There are 8 hidden switches. A switch that is on adds its own fixed numbers to the row, and there is some noise. The rows also spread widely along 11 directions, which tell nothing about the answers.
Some rows, each with its switches (1 for on, 0 for off) after it:
[ -6   6   5  -9 -10  19  15  -5 -15  -9   4  -9  -9  -9   1   1   5  15
   7   1   6   6  -4 -12  17 -19  -2  -2   2   3  -3   5  -4   2  17]	0 0 0 1 1 0 1 0
[  0  10  13 -11  12   6   6  -6   6  -5   8  -7  -1 -14  -6  -3  -6  -5
   2 -19  17 -10 -12  -8   2   7  -5   5  -1  -4   5   1  12  -5   1]	1 1 1 1 0 0 0 0
[  0  -1   3  -4   0  12  -2  -8   7  -2  -5  -3  -5  -6   7  -8  -7  -3
   4 -14   8  -5 -11 -16  -3  -1   4  -2 -10 -12  -2   5   6   5   5]	0 1 1 0 0 0 1 0
[ 13  -1  -3   0 -17   6   6  -2  -9  -2   9  -3   1   1 -10 -10  11  -1
 -12  -1  11   8  -7  -6   2 -12   0  -3   3 -24   1   2   6  -1  14]	0 1 1 0 1 0 1 0
[-10  -5  -9 -10 -12  10   2   1  -4 -19  -1  -9  10  12  -8  -6  -2  25
   4  -3  10  -2 -16  -8   7  -9   3  -3   2   0  -7  -7  -1   3  20]	0 0 1 0 1 0 0 0
[ -5  17 -19  -9  -7  11 -21 -14 -19  -5  -4   9  -3  12  -4  -4   7   7
   2  -7   2   0  -7   4  -4  -3   8   6  -3 -23 -12   7   2   9  13]	0 1 0 0 0 0 1 0
[-11  -5  -5  -3  -6  12   3  -6 -15  -8  16  -8   3 -10  -9   9  -8  15
   0   6  12  -9  -4  -5   7  -7   6   2   1  -7  -4  -1   4   6   7]	0 1 0 1 0 0 0 0
[ -9   2   5  -8  16   2   7  -4   4   3   6  -3  -5 -17  -2   0 -12  -4
   0 -25  26 -10  -6  -9   9  11  13  -5  -6  -2   2   1  17  -7  -7]	0 0 1 1 0 1 0 0
[  3   7  -5   8  -2   0  10 -14 -36  -4  24 -18  -3  -8 -11  -2 -10  11
  -5  13  19 -21 -20  12   7  26   8   8   4  -2   5  -2  30 -15 -10]	0 1 1 1 0 1 1 0
[  2  -7   4  -8   9   9  13 -14   7   1   9 -13  -7 -16  -3   0 -18   0
   7 -16  16 -18 -23  -6  -1  16  -2   7  -3   3   4   1   9   0 -10]	0 1 1 0 1 1 1 0
[ -2  -3   2 -12  10   8   8   8   3 -12  12   3  11  -5 -19  -3  -2  -3
  -9 -18  27  -8 -12  -9   6   5   4   2   2  -3   6  -6   8  -3  -1]	0 1 0 1 0 1 0 0
[-24   2 -12 -15  -7  26  -9  -5 -11 -11   2   7  -4  -2 -14   5  -6   6
  -4  -1   1   4  -5 -14   0  -8   5   9  -5 -15  -6  -6  -5   6  18]	0 0 0 1 1 0 1 0
[ -2  -4  -8   6 -23  12  -6 -19 -28  -7   0 -23  -4  -2  12   0  -4  23
  14  18  -7 -10  -7 -10 -10  -4   9  -6 -11 -19 -11  -1  19   2  12]	0 0 1 1 0 1 0 1
[  6  16  11 -10  14  -9   9  -7  -3   5  16  -8   3 -12 -11  -2 -12  12
   4 -21  33 -15 -18   7  13  14   1   0   7   8   8   9  11  -4  -6]	0 0 0 0 0 0 1 0
[  3  24   6   5  -7 -14  -9 -19 -24   9  -2  -8  -4  -2  -5  -5  -2   5
  -6  12   1   2  -6  -2 -13   7  -4  -1  -2 -28   2   0  23  -8  17]	0 0 1 0 0 0 0 1
[-13 -21  14 -15  -4 -24  28  -2   5   8  21  -2  11 -24 -35  10 -15  -1
 -20   9  28   0  -2 -10   8  -7 -10  -3   0 -21   5 -15  -1   0   3]	0 1 0 1 0 1 0 1
[-28   0 -20  -8  -3  18   5 -20 -28 -10 -16   1 -23   9  18   0  -3   6
  18  -4   3 -14 -16  -2  13  12  22   5 -15   1 -26   1   3   0  -4]	0 1 0 1 0 1 1 1
[  4  18   3  -3  16  30  -2 -13 -10  -9   1  -4 -13 -10   7  -5   1 -12
   9 -22   0 -13 -15 -10  -8  15  -4  17  -3   2   3   4  21  -7  -3]	1 1 1 0 0 1 0 0
[-26   7  -2 -24  -4  -4   9   8  -6 -21  -2   7  12   8 -29  -9  -1   6
 -16  -1  22   8 -11 -11  11   0  -7   0  -4 -15  -2 -20  -2  -8  17]	1 1 0 1 1 1 1 0
[-32 -30 -30  -7 -15  24   3  -1 -11 -11   4  10  -6   4  -8   5  -9   2
 -11   2   3  -2  -8 -10   9  -9  20   8  -4 -11 -19 -12  -7   6   6]	0 0 1 0 1 0 0 0
[  0  -4  14 -23   2  -6  18 -22   9   7   0 -17  -8 -13  -1   7  -6  17
  29 -17  11 -12 -19   1   7  -7  -9   0   0   8  -8   8  -7  12   4]	0 0 1 1 0 0 0 1
[  0  -9  -7 -14   2   0  -9  -7  10  -3  21 -12  19  -2 -24  -1 -26  14
  -4 -15  25 -21 -24  -2 -16  23   3   5  -4 -18   4  -8  12  -1  -1]	0 0 1 0 1 1 1 1
[  4   5  -6 -13 -12  10  -2  -1  -8 -15   9  -9  13   4  -7 -10   9  17
   3 -11  17   0  -6  -6   4 -13   1  -4  -4 -19  -6   4   6   2  13]	1 1 1 0 0 1 1 0
[-14  -8  -3 -17   2  33  14  -7 -10  -8  14   7 -12 -17  -5   8   1 -13
  -2 -13  10  -6  -4 -15   9  -7   2  16  -7  -8 -10   1  -1  -1  -1]	1 1 0 1 0 1 1 1

New rows, each followed by its switches (1 for on, 0 for off):
[-13   8  -4 -15   4   5  12  -2 -10   3  21   0  -2 -19  -9   8   6   5
   0 -28  32   7  18  -1  28 -17  17  -9  -1 -14  -9  11   9  -6   4]	1 0 1 1 0 1 0 0
[-21  -8  -7 -12 -12 -11  -6   0   7 -20 -15 -10  18  20   3 -18 -18  23
   3  -6  23 -14 -21 -13   2  11  14 -14 -19 -21 -17 -11   6  -3  11]	1 1 1 0 0 0 1 1
[  6 -22 -14 -12   3  33   5   0   8  -8  16  10  -4  -1 -15  -3  -3 -17
  -9 -23  13 -15 -29  -6  -3   9   4  23   4  -2  -1  -3  -2   5  -9]	0 1 1 0 1 0 1 0
[  3 -10  -1   2 -20   1  15   0 -14 -11   9 -13   5   3   5 -14   1  11
  -5   4  21  -9 -12  -9  14  -3  11  -8  -6 -16 -10  -1  12 -10   4]	1 1 1 0 0 0 1 1
[-15   0  -3 -13  11  12  16 -20 -10   3  14  -7 -17 -20   2  15 -15  10
  18 -16  20 -22 -13   8  22   8  12   9   1  15 -10  12  -1   6 -13]	0 1 0 1 0 0 1 0
[  7 -14  -7  10 -22  24   6   2 -12 -21 -17 -13  -9  16  24 -25   3   7
   3   6  -3  -8 -26 -22   2   0  13  -7  -9   3  -7  -5  12  -5   7]	0 0 1 0 1 0 1 0
[-14   8 -16 -19  16  -2 -15 -14   1   0   8   6   7   5 -16   8 -16  13
  10 -28  24 -20 -19  17   1  19  12  11   1  -4 -10   4   0   9  -5]	0 1 0 0 0 0 0 0
[ 11  21   7 -13  -1  10 -10 -12  -3  -5   0 -16   7  -1   1  -6   4  20
  17 -19   9  -4 -10  -7  -9  -3  -6  -4  -6 -11   1  11  13   3  18]	0 0 1 0 0 1 1 1
[-14  -7  -2 -14  -9  13   8  -4 -12 -20   4  -8   3   3 -17  -4  -7  17
   2  11   6 -12 -29  -7   5   2  -7  13   3   7  -1 -13  -1   1  11]	0 0 1 1 0 0 1 0
[ -7  -4  -1 -10   2   8  -3 -22   2   7  12 -11  -9 -21  -1   6 -25   4
   9  -8   8 -20 -15  -5  -8   8   1   9  -6 -12  -4   5   7   6  -7]	1 0 1 0 0 0 1 0
[-14   5   2 -10  13   9   3  -2  -2  -5  -4   1  -8 -10   5  -5 -12  -7
   1 -20  19 -10  -6 -15   6  12  12  -3 -11  -3  -2  -3  16  -9  -7]	1 0 0 1 0 1 0 0
[  5  27  -3 -31  24   6 -16 -22  11  17   0  18 -11  -2 -15   6  12 -15
  14 -54  11   2  -9  11  -8   2  -5  17   3 -15  -7  18  -4   9   7]	0 0 1 0 0 0 0 1
[  9   9 -16 -18  14   5   6 -27 -13  15  13   3 -21  -9   3   5   2  -4
  22 -42  25 -21 -15  26  13  14  15  13   2  -1 -18  25   3   6 -27]	1 1 0 0 0 1 1 0
[ -6  -7  -7  -5  -3  22 -31  -8   7  -3   8  -2   9 -13  -8   7 -22   3
  -4  -1  -2  -9  -2 -23 -29  -1   5   4 -11 -33   4  -3   9  14  11]	0 0 0 1 0 0 0 0
[-19  14   9  -4   3   0  12  -6 -10 -14  -7 -13  -3  -4  10  -6  -8  16
  10  -5  14  -6  -9 -10  17   1   3  -7  -6   5  -6   0  11  -8  11]	1 1 1 0 0 0 0 0
[-14 -11 -13  -3   3  25   2  -3 -13 -12   6   9  -4  -1 -12  -1  -5 -11
 -13  -3   5 -11 -17 -10  -4  10   5  18  -1  -5  -2 -12  11  -3  -2]	0 1 1 0 0 1 0 0
[-32  -5 -14 -14   8   5   5  -6 -12  -6   7  11   0  -2 -11   6 -15  -2
  -9 -12  23 -11  -6  -4   9  13  15   7  -8 -13 -15  -8   7  -7  -5]	1 1 0 0 0 1 0 1
[-35  12   0  -9  10  14 -12   1 -11 -26  -3   4  15   4 -25  -4 -27   8
 -17  15   7 -11 -23 -20 -13  25  -9  15  -7  -6  10 -26  13  -7  14]	0 1 0 0 0 1 1 0
[ -9  13   2   0  15 -29   7 -10 -12   8   7 -11   0  -7  -9  -4 -23   9
  -3 -12  38 -18 -14  11  12  35  19 -11  -4  -3   3  -4  31 -19 -14]	0 0 1 1 0 1 0 0
[  0  19   8  -4  21 -13   6  -5  -1   3   6  -1   2  -7 -11  -7  -7  -4
  -5 -25  31  -8 -12   3   6  21   5  -2   1  -3   8   1  23 -13  -6]	0 1 1 0 0 1 0 0
[ -8 -16 -10  -3  -6  -4  14  -2 -15  -6  11   2   2   4 -15  -3  -8   5
 -10   6  21 -15 -23   5  11   9   8   6   6   0  -6  -8   3  -1  -7]	0 1 0 0 0 0 0 0
[-29  -7  11  -2   4   5  13  -4   1  -7  -1  -8  -3 -24   6  -1 -33   0
  -6   5  17 -11  -5 -28   6   9   5  -7 -18  -8   1 -10  12  -7  -4]	1 1 0 0 0 1 1 0
[-16  -1   1   1  -2   6  19   8 -12 -15  -1   4  -3   2  -1 -18  -3  -9
 -18  -1  23  -3 -14 -13  21   8  11  -1  -5  -3  -3 -10  14 -20   1]	1 1 1 0 0 0 1 0
[  5   1 -21  -5  -2  19  -8 -23 -18   9  13   5 -20  -8   7   5   0  -8
  10 -19   8 -14  -7   9   1   2  18  13  -3 -19 -18  18   4   8 -15]	1 1 0 0 0 0 1 0
[ -4   9  17   2  -7   8  15   3  -8 -19  -6 -24   5  -4   6 -16  -7  21
   1   8  10   1 -13 -24   8  -1  -5 -14  -5   5  10  -7  18 -12  20]	0 0 1 0 1 1 1 0
[-10  -9  -5   4  15  11  -5  -3   7   2   9   4  -6 -14  -2  -3 -34 -18
 -16 -14  23 -22 -17 -14  -5  37  22   5 -12 -13   5  -7  20 -10 -19]	0 1 0 1 1 0 1 0
[-18  -7  -3 -18 -11   4  23 -13 -20  -4 -11   7 -19  -4  -5  -4   2  -3
   1  10   0   1 -16  -9  11  -9  -9   9  -3  -2 -12  -8  -8   2   2]	1 0 0 0 0 1 1 0
[ 30  12  10  -1  -4  -6  10 -10 -17  -5  -3 -15  -2   6   0 -20   6  10
   8   1  12 -13 -33   2  -4  13 -10   0   6   6   7   2  17  -6  -2]	0 0 0 0 0 1 1 0
[ -1 -23  -5 -12 -14  -2  13  -5   2 -10 -10  -6   1   5  -2  -8   1   8
   7   4   8  -7 -20 -11   1 -10   0  -6  -6  -6 -10  -8  -6  12   2]	0 1 0 1 0 1 0 0
[ -3 -26 -19 -13   9  20   6 -18  -1  11  20   5 -16 -15  -1  13 -15 -12
   9 -30  23 -29 -16   6   4  17  25  15  -8  -7 -18  10   3   8 -30]	0 1 0 1 0 1 1 1
[  6  -9  -8 -11   3  34  10   6  -5 -13  12   1  -5   3   0  -7   5  -4
   0 -30  25 -15 -19  -9  11  11  18   6  -2   8  -4   3   9  -9  -9]	0 0 0 1 1 1 1 1
[-17 -16   3  -2  11  16   3  -8  11  -3   4 -12  -4 -25  13   4 -35   1
   6 -11  19 -24 -10 -24   1  17  18  -6 -18  -2   0   0  14   2 -15]	0 1 0 1 0 1 1 0
[ -4  -3  -3  -7  13  48  16  10 -12 -26  12   5  -2   3   4  -7   7  -5
  -1 -27  23 -17 -20 -14  20  10  13  15   1  25  -3   3   9 -11  -6]	0 1 0 0 0 1 1 1
[-28 -18 -36  -7 -15  42  -1   5 -28 -29  19   0   4   7   1   6   7  17
   3 -11  15 -10   4  -5  23 -13  35   4  -6  -8 -26  -1   6   0   5]	1 1 1 1 0 1 0 0
[ -6  17   6   3  15  31  -8   0  -4 -18  -7  -3  -1  -3   8  -9  -2  -6
   0 -17   4  -7 -10 -22  -8  11   3   5  -7   1   7  -2  23  -9   9]	0 1 1 0 0 1 0 0
[-20  22 -25  -7  -7  17 -25  -9 -23 -10  -9   5  -7  15   9  -6   8  14
   8 -17   8   4   4   0  10  -3  31  -5 -12 -21 -20  10  11   0  17]	0 0 1 1 0 0 1 0
[  4  -7   1   2 -10  -5 -14  -1   3  -7  -8  -7  12   9  -1 -15 -16   7
  -9   6   9 -11 -20 -19 -20  12   5  -9 -11 -24   1 -11  15  -1   9]	0 0 0 0 0 0 0 1
[  7  15  -9  -1  -1   1  -5 -23 -29  14  12   5 -17  -6 -15  -1   0  -9
  -8   2   4  -5 -15  13  -6  13   0  18   6 -18   1   5  16  -5  -2]	0 0 1 0 0 0 1 0
[ -8  -9 -17  10  -6  31 -10  -2 -18 -11  13   4  -1  -1  -1  -1  -5  -6
 -14   0   4  -9  -6 -10  -4   4  18   9  -2 -16  -4  -3  17  -3   2]	0 1 1 0 0 0 0 0
[ 14  -5  -9 -14   0  13   6  11  -1  -9   0  21  -4  16 -26 -24  20 -30
 -26 -21  17   4 -27  -9  -3  11   0  12   3 -13   6 -13   9 -13  -1]	0 0 1 1 1 1 1 0
[ -7   2   4 -10   5  25   6  11   6 -18   3   3   5   0 -10 -11  -1  -2
 -11 -18  16   2 -15 -20   7   0  -1   5   1   4   8  -6   4  -7  15]	0 0 1 0 1 0 1 0
[ -8 -14 -10  -3   1   2  -4   0   1  -8  -2   1   2   5   3 -11 -21  -2
  -5  -9  20 -23 -23 -11  -2  21  18  -2  -9  -7  -7  -9  13  -5 -13]	1 0 0 0 0 0 0 0
[-21  15  -3 -29  10 -12   9   3  -1  -7   6  10  11   0 -24   2   7   8
  -1 -30  38   7   5   5  24  -9   6  -7  -1 -12  -9   0  -3  -2   9]	1 1 0 1 0 1 0 0
[ -5  -6  -3   0  -4   8  17  -3 -11 -12   5  -9  -4   1  -7  -5  -3   4
  -3   1  12 -10 -21  -3  10   9   4   4   3   3  -1  -9  10  -7   3]	0 1 1 1 1 0 0 0
[ 19  12   4   7  -9  -2  -8  -4 -12  -3   0 -16   6   2  10 -12   0  19
   6  -2  12  -6  -9  -6  -4  -2   7 -15  -1 -12   2   9  18   0   9]	0 0 0 0 0 0 0 0
[ 11  17 -12 -13   4   9   0  -8 -11   8   6  12 -13   5  -3  -7  22  -6
   4 -40  22   4  -5  13  19  -8  16   3   5  -7 -11  21   3  -1   1]	0 0 1 0 0 0 1 0
[  6  -3   4  -7 -10   0  21  -5  -5   4   5  -9  -6 -10  -3  -7   5   5
  -1 -10  19   7  -5  -8  14 -14   1  -9   0  -8  -1   5   4  -2   7]	0 0 1 0 1 1 1 0
[ 14 -22  19 -12   3  12  25   7  15  -7  18  -8   5 -20  -8 -10  -8 -15
 -10 -12  27 -15 -18 -25   2   4  -8   1  -5  -7   9  -7   8  -7 -11]	1 1 0 1 0 1 1 1
[ -3 -17  -3  -1 -20  32   4  -5 -15 -16   4  -8  -5  -4   1  -3  -5   9
   1  21  -9 -10 -19 -21  -6 -12  -5  10   0  -1  -2  -5  -3  10   9]	0 0 0 0 0 0 1 0
[ 14  12 -19 -13   2  13 -18 -22  -8   9  -1  13 -15   7  -2  -3  11 -11
  11 -26   2  -7 -17  12 -10   3   5  16   1 -18 -12  17  -3  14  -4]	0 1 0 0 0 0 1 0
[ -9  17   0  -7   8  26 -15 -11  -7  -3  12  -1  -4 -16  -3   8  -9   2
   2 -12   6  -6   2 -11  -4   0   5   8  -5 -14   2   9   9   5   9]	0 1 0 1 0 0 1 0
[ 11   9   2  -1   1  23  -7   2  -2  -7  13  -5   3  -8  -1  -3  11   0
   0 -20  12   1   2 -12   2 -12   7  -3   0 -15   3  11  13   0  14]	0 1 1 1 0 0 0 0
[ -7  28  -8 -16  13 -14  -2 -33 -19  20  17  -9 -13 -10  -3  10 -11  16
  22 -31  28 -18  -7  29  14  19  15   6  -1 -11 -17  23  13  -4  -9]	1 0 1 0 0 0 1 1
[  5  -6   4  -4   1  11   6 -12  -4  -6   2 -11  -5  -6   0  -8 -10  -5
   2  -2   8 -20 -26 -12 -10  20  -1   8  -9  -7   1  -6  17  -6  -5]	0 1 1 1 0 1 1 1
[  5  24   8  -2   1   1  10  -4 -22  -8  35 -30  17 -18  -1   4  -7  40
  12 -15  42 -12   8   7  26  -3  12 -16   3  -1   1  19  22  -8   3]	1 1 0 0 0 1 1 0
[-20  -5 -13  -4  -2  -6  -2 -15 -10   3   7  -9   0  -8 -10   6 -26  14
  -2   1  14 -10  -9  -1  -3  13  12  -3  -6 -15  -5  -9  14  -1   0]	0 0 1 0 1 1 0 0
[ -6  -6  -4   6 -24   8  -8 -15 -19  -6   0 -22   0  -3   9   1 -10  23
   8  23  -7  -9  -6 -16 -11  -6   7  -7 -11 -23 -10  -4  15   4  18]	0 0 1 1 0 0 0 1
[ -9 -14  -3   4   1  -2  10 -24  -8   8  -4 -18 -17 -15  17   2 -26   8
  17  -1   7 -25 -20  -3   0  18  14  -3 -10   4  -9   2  16   1 -17]	0 0 1 0 0 1 0 0
[ -8   1   2  -8   2  -1   9  -6  -5   4   3   2  -9 -12  -1  -3  -8  -1
  -3  -9  20  -4  -6  -8  14   1  12  -5  -5  -6  -2   3   5  -2  -2]	0 0 0 1 0 0 1 0
[ 10 -13   2 -15  -7   7   7  -8   5  -6  -5  -7  -2  -1  -7  -8   4   1
   7  -6   2  -6 -23 -12  -9  -7  -9   3  -2  -5   0  -7   1   8   5]	0 0 1 1 0 1 0 0
[-29   2   1 -10   1  10   8   9  -4 -21 -20   7   0  10   5 -16  -7   6
  -6  -6  17   0 -16 -22  18   2  11  -7  -9   9  -5 -11   0  -7  13]	0 0 0 0 0 0 1 0
[  7  13 -25 -14  -3   9 -15 -25 -23  13  28  -4  -3  -8 -15  13   3  18
  13 -23  17  -9   0  24   0  -3  15  10   5 -22 -11  22   9  11  -2]	0 0 1 0 0 1 1 0
[ 22  10  16  -9  -1  19   2  -6  -4 -12  -1 -10  -1  -1  -5 -12   5   5
   7  -1  -2 -10 -32 -13 -13  -1 -24  13   8   9  12   1   3   5  11]	0 0 0 0 0 0 1 0
[-13  -3  -4  -4   2  19   0 -20  -8   5  -1  -2 -19 -17   8   4  -9 -12
   4  -8   1  -8  -4 -14  -4   7  11   7 -16 -21  -9   3  12  -1  -3]	0 1 1 1 0 1 1 1
[ -9 -23 -16 -14 -15   8   1  -4   5 -12  19  -9  15   1 -18   1 -16  16
  -3  -4  19 -13 -17  -3   0  -3   4   4  -2 -19  -9  -7  -4   8   3]	1 1 1 0 1 0 1 0
[ -4  21  16 -15  17  11  21  -5  -9 -10  11 -10  -1 -12  -9  -3   1  13
   9 -23  25  -7 -17   0  22   4  -8   6   8  26   8   6  10 -10   6]	0 0 1 0 0 1 1 0
[  0   8 -19  -5  -2  22   2  -9 -24 -12  12  -6  -7   9   7  -3  10  15
  16 -23  20 -15 -14  15  23   5  26   5   3   7 -16  16  10  -2  -3]	0 1 1 1 0 0 1 0
[ 10 -14 -11  -8 -15   9  -1  20  -6 -18  21   2  25  13 -24 -10  11  12
 -18  -5  28  -3 -10  -6   8 -11  11  -5   8 -14   1  -7   6  -1  10]	0 0 0 1 0 0 0 0
[ 13  -9  -8 -10 -22   8   9  16  -9 -29   8  -1  22  24 -29 -26  17   4
 -24   4  18   4 -25 -10  -1  -5 -11   4   5 -19   3 -19   7 -10  15]	1 1 1 0 1 1 1 0
